The rows are grouped in 3 ways, from coarse to fine. Each group lies inside one group of the grouping before and may be the whole of it. The rows also spread widely along 10 directions, which tell nothing about the answers.
Known rows, each followed by its group in each grouping:
[ -1.7 -10.7  16.8 -10.7  -5.8   3.0  14.4   7.8   0.5  17.0   2.1 -16.6
 -26.4   6.2  27.5   5.9  -1.7  32.3  21.3  -5.1]	Balu k229 Mezer
[ 22.3  -4.2  -6.3  21.9 -16.8  11.4  18.3   2.7 -11.9   4.7 -11.6  -7.8
  14.3   2.5 -36.3  -5.6 -11.2 -24.1  22.6 -11.0]	motav k478 sovul
[ -9.3  -8.4   7.9 -14.1  31.0  10.5  -7.9  18.1  -6.5   5.9 -22.5  15.6
  11.2  26.4 -25.0  40.0 -21.0 -19.2  -9.8  29.9]	Kezu k74 pevok
[ 18.7   3.9 -16.7   0.5   7.4 -15.8  12.0  33.8 -23.1  19.5  -9.5  -8.7
   8.6  33.3  -5.3  18.2  11.6  -6.0   2.9  -3.5]	motav k75 Vep
[ 38.6 -15.9  14.1   4.3  -8.9   3.4 -10.3   1.7 -14.5 -25.3   8.7   0.0
  -8.5  -6.3  -3.7  -2.2  12.4   2.7 -21.0 -32.2]	runu k630 Lir
[ -5.5  15.9   1.7 -17.3  14.9 -17.5   3.9   3.1   3.5   8.6  -5.9  16.8
  -6.5  15.1  16.0  12.3  -4.1  10.9  -3.1  -3.5]	biniv k260 nem
[ 40.3 -37.1  18.1  10.5  -7.2  -6.7  -5.6 -11.9 -31.0 -18.0 -15.3   3.1
  -2.6  15.4  -9.8  -6.8  19.0   0.2 -15.6 -35.8]	Kezu k74 mav
[-13.9  14.3   6.0 -17.5  10.0   1.9   0.3 -13.6 -34.2  26.3   4.6  23.8
  -5.4  56.9  12.2   4.7   0.3   7.6  27.7  19.2]	runu k844 Vinod
[ 31.4 -28.9  14.5   4.8  -0.1 -13.0 -31.6 -10.6   1.2   7.1  -2.0  -5.0
 -27.7   4.9  13.6   7.3  47.1  13.9  -6.1   5.8]	Balu k229 rasub
[ 30.1   9.7  -0.5   3.6  -3.4  -6.0 -27.0 -11.1  -5.2   7.2   2.2  17.6
   5.5  22.4  -6.9  11.4  32.6 -19.2   8.2  21.1]	Kezu k136 futo
[ 16.0   1.7   6.7  14.4 -14.1  -0.7   8.3  -6.6  -0.9 -13.3  -5.5  13.2
 -14.5 -26.0  -4.7 -23.6  -9.7   4.2  -5.5 -27.3]	motav k478 Bilo
[ 14.6 -23.7 -41.4  23.4   0.0   8.8 -26.9  -1.0   5.2 -10.4  -0.3 -17.6
 -31.0 -11.4  -5.0  21.4   4.0  -9.8 -16.7  -6.5]	Kezu k136 noz
[  3.6  -9.8  13.4   0.9   5.7 -14.5  -4.4   1.6   3.8   6.9  -6.3  14.4
 -16.9  -8.0  -0.1  -3.2  24.3  11.1  -7.1  -8.2]	Balu k382 gubiz
[ 28.6   0.2  16.5  -1.1  -5.5 -12.0 -26.8 -18.1  13.3 -22.6   6.5  19.2
 -14.3 -13.8  17.9  -5.2  17.0   6.1 -24.4   6.6]	Kezu k136 gug
[  9.8   3.0   3.7   6.7   3.9 -10.1  11.2   1.4   7.0  -4.0  -5.1  10.8
 -12.0  -9.5  -9.3  -3.0  10.1   1.5  -7.1 -10.5]	runu k630 Tig
[ 13.4   8.1 -12.8   2.3  -0.6   9.3 -19.2   7.0 -28.2  11.4  22.5 -12.4
 -11.7  26.0   1.1  18.8  10.8   6.3  14.4 -11.2]	runu k844 niz
[  3.5   2.8   3.3  -7.0  14.0 -17.3 -15.7  -2.5   4.8   1.6 -11.1  25.0
 -12.1  -4.7  -7.3  14.4  13.4   5.3 -20.6 -18.0]	biniv k260 zerup
[ -6.9   5.9  -8.0  11.6   3.2   9.4  27.3  11.0 -11.0   7.7 -10.5  22.8
   2.8  -1.0 -25.6 -13.5 -30.7 -17.8   8.1 -11.7]	motav k75 Nufe
[  8.7  19.6  -5.2 -14.6   0.2  -3.5 -17.4   3.9   6.3   3.2  16.0   2.1
  -8.1  20.8  38.3  19.9  -7.0  20.6  -2.6   8.2]	biniv k260 Kanu
[ 13.9   5.8   5.2   2.4   0.3 -16.0  12.9   4.0 -13.0   7.7  -9.5   0.0
 -10.0  13.6  -1.0  -0.9  13.0   6.4   2.7 -20.5]	runu k220 sarib
[-16.4   7.6  -4.3 -16.2  20.3   7.7   5.5  19.2 -17.9  -6.2  -5.0   7.3
 -14.9  14.2  12.7  19.7 -36.7  13.4 -26.9 -29.2]	Kezu k74 dor
[ 11.4  23.1  23.6  -5.8  -5.7 -15.9  34.1   6.7  -0.6 -11.3  -9.9  15.2
  19.2   2.4  -2.9 -16.4 -29.1  -2.6 -11.8  -6.2]	runu k844 roten
[-18.6   3.3 -12.1 -10.5  -2.7  23.4  -7.7 -25.8  11.0   4.2  18.6  13.0
 -32.0   2.2  29.1  -3.6 -21.4  24.1  15.9  19.8]	biniv k177 movi
[ -5.4   5.3  14.3 -12.0  -9.3  14.3  18.6  14.3  -9.1   6.2   8.2   0.0
 -28.1  -5.3  10.7   2.5 -20.7  30.7  10.1 -19.8]	motav k75 Vubav
[  4.8   7.7  -8.4  -0.9  13.6   4.6 -14.3  11.5 -28.6   4.9   5.3  13.0
 -14.9  21.4   1.8  13.3  -1.7  -0.6  -6.6 -15.6]	motav k478 faf
[  8.6 -11.4  17.8  -9.4   9.3  -1.1  -7.9   7.8 -12.5  10.2  -4.0  10.2
  -4.2  22.6   2.1  14.9  18.1   5.5  -3.8   3.6]	Balu k382 Madin
[ 31.1 -17.9   7.1  17.5  -7.4  -8.1 -21.3  -5.0  18.5  -9.3 -14.8  -3.1
  -5.4 -13.0 -16.7  14.4  28.3  -3.6 -10.4  13.2]	Kezu k74 mav
[  4.7 -17.9  10.9   0.7   2.6 -22.7  19.9  10.9   7.2   2.7 -18.8  -4.0
 -16.5  -9.3   5.4  -5.0  10.4  17.9  -8.2 -16.1]	Balu k382 gubiz
[ -5.5   0.7  -3.6  10.3   4.1 -28.8   7.7 -19.3  10.2  -5.2 -14.0  17.5
 -24.8  -8.7   4.7 -15.9  11.9   9.0 -13.1   0.6]	runu k844 Vinod
[-28.6  10.8  -3.1   5.2  -5.7  16.9  53.7  13.6 -31.5  21.9  -2.5 -10.3
 -20.7   4.7  -5.2 -21.4 -39.9  19.8  35.3 -73.4]	Balu k229 rasub
[ 28.3 -12.1  24.1  -2.6 -12.8 -14.6   6.1  -0.4  22.5  -3.5 -16.9 -10.9
  11.3   5.3   7.0   5.0  11.2   6.9   8.5  36.0]	Kezu k74 pevok
[ 10.0   9.1  24.1 -10.9  -9.4   8.0   2.9  -0.9   3.5   2.8   4.8   9.3
   1.9   4.5  -6.0  10.6  -7.8  12.2  18.3 -14.7]	biniv k260 Kanu
[ 39.8   4.1  -1.2  11.6 -13.4 -17.2   9.0   3.0  -6.3   2.6  -7.0  -3.7
  15.1  21.6   2.5  -7.3  12.4  -9.4   8.4  11.6]	motav k478 faf
[-15.0  43.4  -1.3  -1.4  14.7 -21.2  14.7  33.8  48.8   1.1 -10.0   1.9
 -10.6 -42.8   8.4   9.5 -27.4   8.5 -30.8   0.1]	Balu k229 rasub
[-14.1  -6.0 -29.3   1.2  15.9  16.2 -44.6  -7.7  37.9  11.3   5.0   3.0
 -33.6 -15.2  -2.9  43.9   4.2   1.1   5.3  37.4]	biniv k260 nem
[ 32.8 -14.1  -1.8   6.2 -12.9 -10.0  -0.8   0.9  -8.6 -11.6  -1.7 -13.5
  -6.6  11.3  13.2   2.9   7.5   2.0  -7.4 -13.1]	Kezu k136 noz
[-13.8 -21.7  16.9 -25.8   6.2  35.5 -10.9  19.9 -13.8   9.6  20.3 -18.3
 -39.9   7.9  29.9  30.8 -26.1  39.5   9.0 -11.7]	Balu k229 Mezer
[  3.1   7.2 -32.0   4.9   8.6 -31.5  -5.9   3.0  18.2  23.3 -15.1  -3.2
 -15.6  10.1   9.7  22.1  25.6   6.8   4.4   9.4]	biniv k260 zerup
[ 22.1 -14.3  -3.3  -2.6  -0.9 -24.3   4.1   8.5   0.9 -13.2  -7.1 -13.2
 -15.9  -5.0  16.2   7.8   7.3  23.4 -17.6 -39.5]	biniv k260 nem

New rows. What belongs after each?
[-18.4  39.5  10.5  -5.6  -3.9  -8.5  16.2   0.5   0.6  10.0   6.0  12.8
 -15.9  -5.2   2.3  -5.5  -3.9  23.2  17.3 -15.8]	runu k844 Vinod
[ 44.6  21.7  21.8   2.1 -19.2 -20.4   0.6   5.4  -2.2  -3.8   8.4  13.5
   5.4  -3.0   7.4 -12.7  24.2   8.4  -6.9 -10.6]	motav k75 Vubav
[18.7  2.3 34.9 -9.3 -9.0 -2.2  1.7  1.5  6.2 -8.7 -2.8 13.2 -2.3 -2.7
  1.8 -2.0 -4.9  7.9 -2.5 11.1]	motav k478 faf
[ 19.3   2.9   7.1  -2.0 -11.4 -32.2  22.4   1.2  10.6 -13.3  -8.1 -10.6
 -15.9  -7.9  34.6 -12.6   2.1  27.2 -13.0 -19.0]	Kezu k136 gug
[ -0.3 -14.0  47.0 -14.1   7.7  10.2  -1.7  12.8  41.2 -11.4 -11.5  11.4
 -12.2 -45.9 -16.0  18.9 -17.8   5.1 -20.1  21.4]	Balu k229 Mezer
[ 13.5   2.6  -2.1 -15.1  -5.6   8.0  -8.5   5.8 -43.7  21.7  14.1 -10.5
 -17.8  51.9  34.7   8.9   8.0  20.3  26.0 -11.3]	motav k478 sovul
[ 12.3   9.7  22.1 -21.3  15.1 -30.7  -0.7   0.6  -6.7  12.3 -22.0  30.2
   5.0  39.4  20.6   0.9  14.8  -3.9  -9.5  38.4]	motav k478 sovul
[  1.4   4.6  20.4 -20.3  15.3  25.2 -30.2  -7.2  -9.1   7.9   4.8  41.5
  17.1  35.8 -20.4  30.8 -16.4 -23.5   3.6  37.9]	biniv k260 Kanu
[ 40.3  -8.4  18.3   9.8 -20.6  12.5   4.8   7.9 -14.4 -34.2  11.6  -4.0
   5.8 -17.3 -12.4 -11.7 -14.6  -4.0 -24.8 -45.2]	runu k630 Lir
[  8.7  -8.4  -8.6  -0.5  -5.7 -14.5  11.2 -16.1   0.1  -1.3  -1.0   0.8
 -24.5   0.3  17.5 -12.9  13.8  23.3   3.7 -21.9]	biniv k177 movi
[ 32.5  16.5  20.5  12.3 -24.1   5.8 -14.8  -3.7 -19.0  -2.2  13.5   2.9
  -8.3  -8.3  -8.0  -5.9  29.3  18.5  12.3 -54.1]	Kezu k74 mav
[  5.0  -1.5 -19.1   4.1  -5.2   1.8  28.5  19.4 -15.9  12.6 -10.8 -16.4
  10.6  15.3 -22.6  16.5 -19.9  -4.0  19.5 -35.3]	biniv k260 zerup
[  5.5 -11.0 -14.1   9.5  -3.9  37.3 -11.0   4.0   5.0  -9.5   4.5 -10.1
   6.8   3.7  -7.3  19.3 -43.6 -15.5   1.6  29.7]	Kezu k74 pevok
[ 26.2 -31.7 -40.0  33.5   0.9  -4.2  15.9  -6.5 -37.9 -14.9 -16.8   1.3
   3.9  17.2 -29.7 -11.8 -14.1 -26.6 -13.7 -64.7]	biniv k260 Kanu
[ 13.3   5.9   1.4   5.3 -14.1 -13.3  14.8   2.4   5.8   1.9  -5.5 -10.9
 -10.6   2.9   8.3   1.1   8.1   8.9  12.6 -10.5]	Kezu k136 noz
[ 26.8  32.7  40.1 -18.3 -18.0  -5.8  -1.8   9.6  13.7  11.2  13.9   7.7
  27.9  19.3  26.5   2.1  12.1  14.7  12.1  35.0]	Balu k382 Madin
[  4.5 -36.6   4.8 -24.6  16.5  -5.5 -18.4   2.7 -30.5 -26.5   6.5  -2.6
 -52.4  14.2  52.6  13.5 -11.1  39.9 -48.1 -33.6]	Kezu k136 gug
[ 15.8   7.2 -44.3  21.4 -19.4  -9.4  -3.6  -3.8  23.3   5.3   4.2 -27.8
 -27.2  -9.5  26.5   4.2  13.2  10.2  17.7   7.8]	Kezu k136 futo
[ 29.8   0.6  -8.9  15.0 -17.6 -10.9   1.0  -4.0 -28.6  -3.9  11.4 -13.9
 -27.0   3.7  17.7 -13.8  21.7  22.2  -1.0 -57.0]	runu k220 sarib
[  1.5  17.6  -4.0  -1.9   4.8  -0.6  10.0  15.4  16.9  -2.1  -7.1   8.5
  12.7  -3.5 -16.8  17.4 -31.6 -10.1  -9.1  -4.7]	biniv k260 Kanu
[ 18.1  -9.0 -19.0   4.8 -18.4   3.1 -19.9 -22.0  -9.2   2.0  19.5  -3.8
 -27.5  10.1  31.3  -4.4   9.0  26.1  10.6 -19.6]	biniv k260 zerup
[ 42.8 -19.5  41.2  -7.1 -15.1   6.8 -18.3 -10.7 -19.2 -25.5  14.5  26.0
 -12.1  -3.3   7.7 -13.9   8.2  12.3 -24.5  -9.8]	motav k75 Vubav
[ 34.7  -8.5 -14.2  16.0 -15.6   0.3 -28.9 -28.2  10.6 -14.1  10.3   9.2
  -5.9  -7.1  12.1  -9.9  11.0  -5.1  -4.2   1.4]	biniv k260 nem
[ 12.0   5.5   1.1   3.5   8.7 -33.7   7.8  24.5  28.0  -5.8 -26.5  -4.0
 -18.2 -31.4  -4.4  10.7   8.9   4.4 -30.0  -6.4]	motav k478 sovul
[  6.3  27.7 -33.9  14.9   3.8  -4.7  -3.8  22.7   2.5   4.1   4.2  -8.9
  -6.5   0.1   1.6  11.8 -12.4  -5.5  -5.4  -9.0]	motav k478 faf
[-10.4  26.3  -6.3  -9.7  21.2  -6.3  -9.8   7.5   7.7   6.1  -2.7  30.0
   3.1  12.1  -1.7  21.2 -19.0  -7.1 -13.4   4.9]	biniv k260 Kanu
[ 28.2  10.8  28.6  -5.0  -5.9   1.5 -14.9  26.4  23.9   1.4   7.2 -12.2
   2.2 -24.9  -6.5  27.6  12.8   6.8  -5.2   2.7]	Balu k229 Mezer
[ 31.9  -7.4 -16.0  15.8 -10.6 -12.7 -23.2 -11.5  12.4  -5.6   2.4   4.1
  -5.8 -14.0  -5.2   5.5  21.8  -3.1 -10.0  -7.3]	biniv k260 zerup
[-27.9 -19.7   6.6 -14.6  22.5  15.8  31.4  16.9 -45.6  13.5 -14.3  -3.1
 -14.5  33.2 -30.8  19.0 -31.1   4.7  13.4 -35.8]	runu k844 niz
[ -5.8  -6.7  12.4  -0.7   2.1   0.8   7.3  -7.9   4.2  10.8 -17.4  11.6
 -10.1   7.7 -21.9   9.8   8.2  -7.4  20.5   6.7]	Kezu k136 noz
[  4.7  -8.2  24.3 -10.6   5.8 -17.1  -8.0 -21.3  29.8   1.4 -20.2  25.7
  -6.3   7.6   7.3   7.7  15.8  -5.0   0.9  66.1]	Kezu k136 gug
[ 30.9  11.1 -13.9   7.3 -16.0 -12.2 -20.0  -2.1   7.9  -5.1  14.7 -12.0
 -12.4  -0.6  27.5   6.4  20.4  13.1  -0.4   3.6]	Kezu k136 gug
[ 24.0   8.6 -15.5  22.6  -2.4 -14.7 -16.5  -3.7  12.4  -7.7  -3.2   6.4
 -17.3 -21.9 -11.6  -2.1  19.0  -7.6 -22.8 -13.3]	runu k220 sarib
[  7.3  30.0   4.9   0.7   8.1 -23.9   7.8  40.5  18.1  -2.0 -12.9 -11.8
  -4.8 -25.7 -12.1  25.6   6.0  14.9 -18.0 -32.9]	Kezu k74 pevok
[ 32.3  -4.5   3.9  11.9  -9.6 -27.3  13.1  -2.2  -7.9 -10.0  -7.5   0.9
 -12.3  -0.2   8.0 -18.7  28.4   7.8 -10.7 -33.3]	runu k630 Lir
[-25.5  -2.9 -11.6   1.3   0.0   7.9  16.7 -13.4  17.1  18.1 -11.2   6.8
 -22.2   6.2  -4.4   5.3 -16.8   9.0  34.6   9.9]	biniv k260 Kanu
[ -2.8   2.2 -43.7  13.6   2.1  35.2 -32.8  -3.5  -8.1   6.5  22.0  -5.6
 -29.2  12.3  12.7  17.4 -23.3  -5.3   9.3  15.5]	motav k478 faf
[ 12.4 -15.2 -14.8  20.0 -13.6  17.6   6.2  -8.0  11.0 -25.4  -2.7  -4.9
 -15.0 -30.9 -12.7  -7.6 -31.8  -9.4 -10.9 -16.6]	Kezu k136 futo
[ 17.7  18.1  16.1 -14.3  -7.6  32.0 -16.0   7.7 -34.8   4.8  33.6   3.0
   4.0  34.4  10.6  13.1  -6.0   8.6  16.6 -13.5]	runu k630 Lir
[ 13.8   1.8 -22.4  19.3  -1.0  14.5  11.1  38.5 -16.0   1.7  -9.2 -24.2
   3.7 -11.0 -43.7  26.2 -20.5 -15.6  -0.2 -40.2]	motav k478 Bilo
[ 32.8   7.0   0.9  17.9 -11.2  -6.0 -13.7  -5.0   3.4  -5.4   7.5  -1.2
   7.2  -5.7 -21.4   2.3  17.6 -13.0   1.3   0.6]	runu k844 niz
[ -5.2   3.5 -22.7   9.1  17.1   8.2 -16.5  12.1   5.5   6.2 -13.0   0.9
  -5.8   2.5 -26.2  35.2  -2.7 -13.6  -6.5   4.5]	Kezu k74 dor
[ 22.4 -32.4  -9.9  30.8  -8.8  -6.5  14.2 -14.5  -2.4  15.2 -17.3  -2.2
  -9.0   2.1 -22.8 -14.8  28.3 -15.6  26.0 -12.0]	Balu k229 Mezer
[ 21.2 -15.4   5.6   4.3   0.6  -8.8   7.1  30.2   6.5 -21.4 -15.5 -23.6
  -4.6 -20.3  -9.8  21.4 -11.5  13.0 -30.7 -26.6]	Kezu k74 pevok
[  3.2   9.2  40.3 -10.8  -1.2 -17.2  17.7  28.0  19.7 -12.1 -16.1  -3.9
 -13.7 -36.0 -10.5  11.8   0.7  30.2 -14.8 -32.3]	Kezu k74 pevok
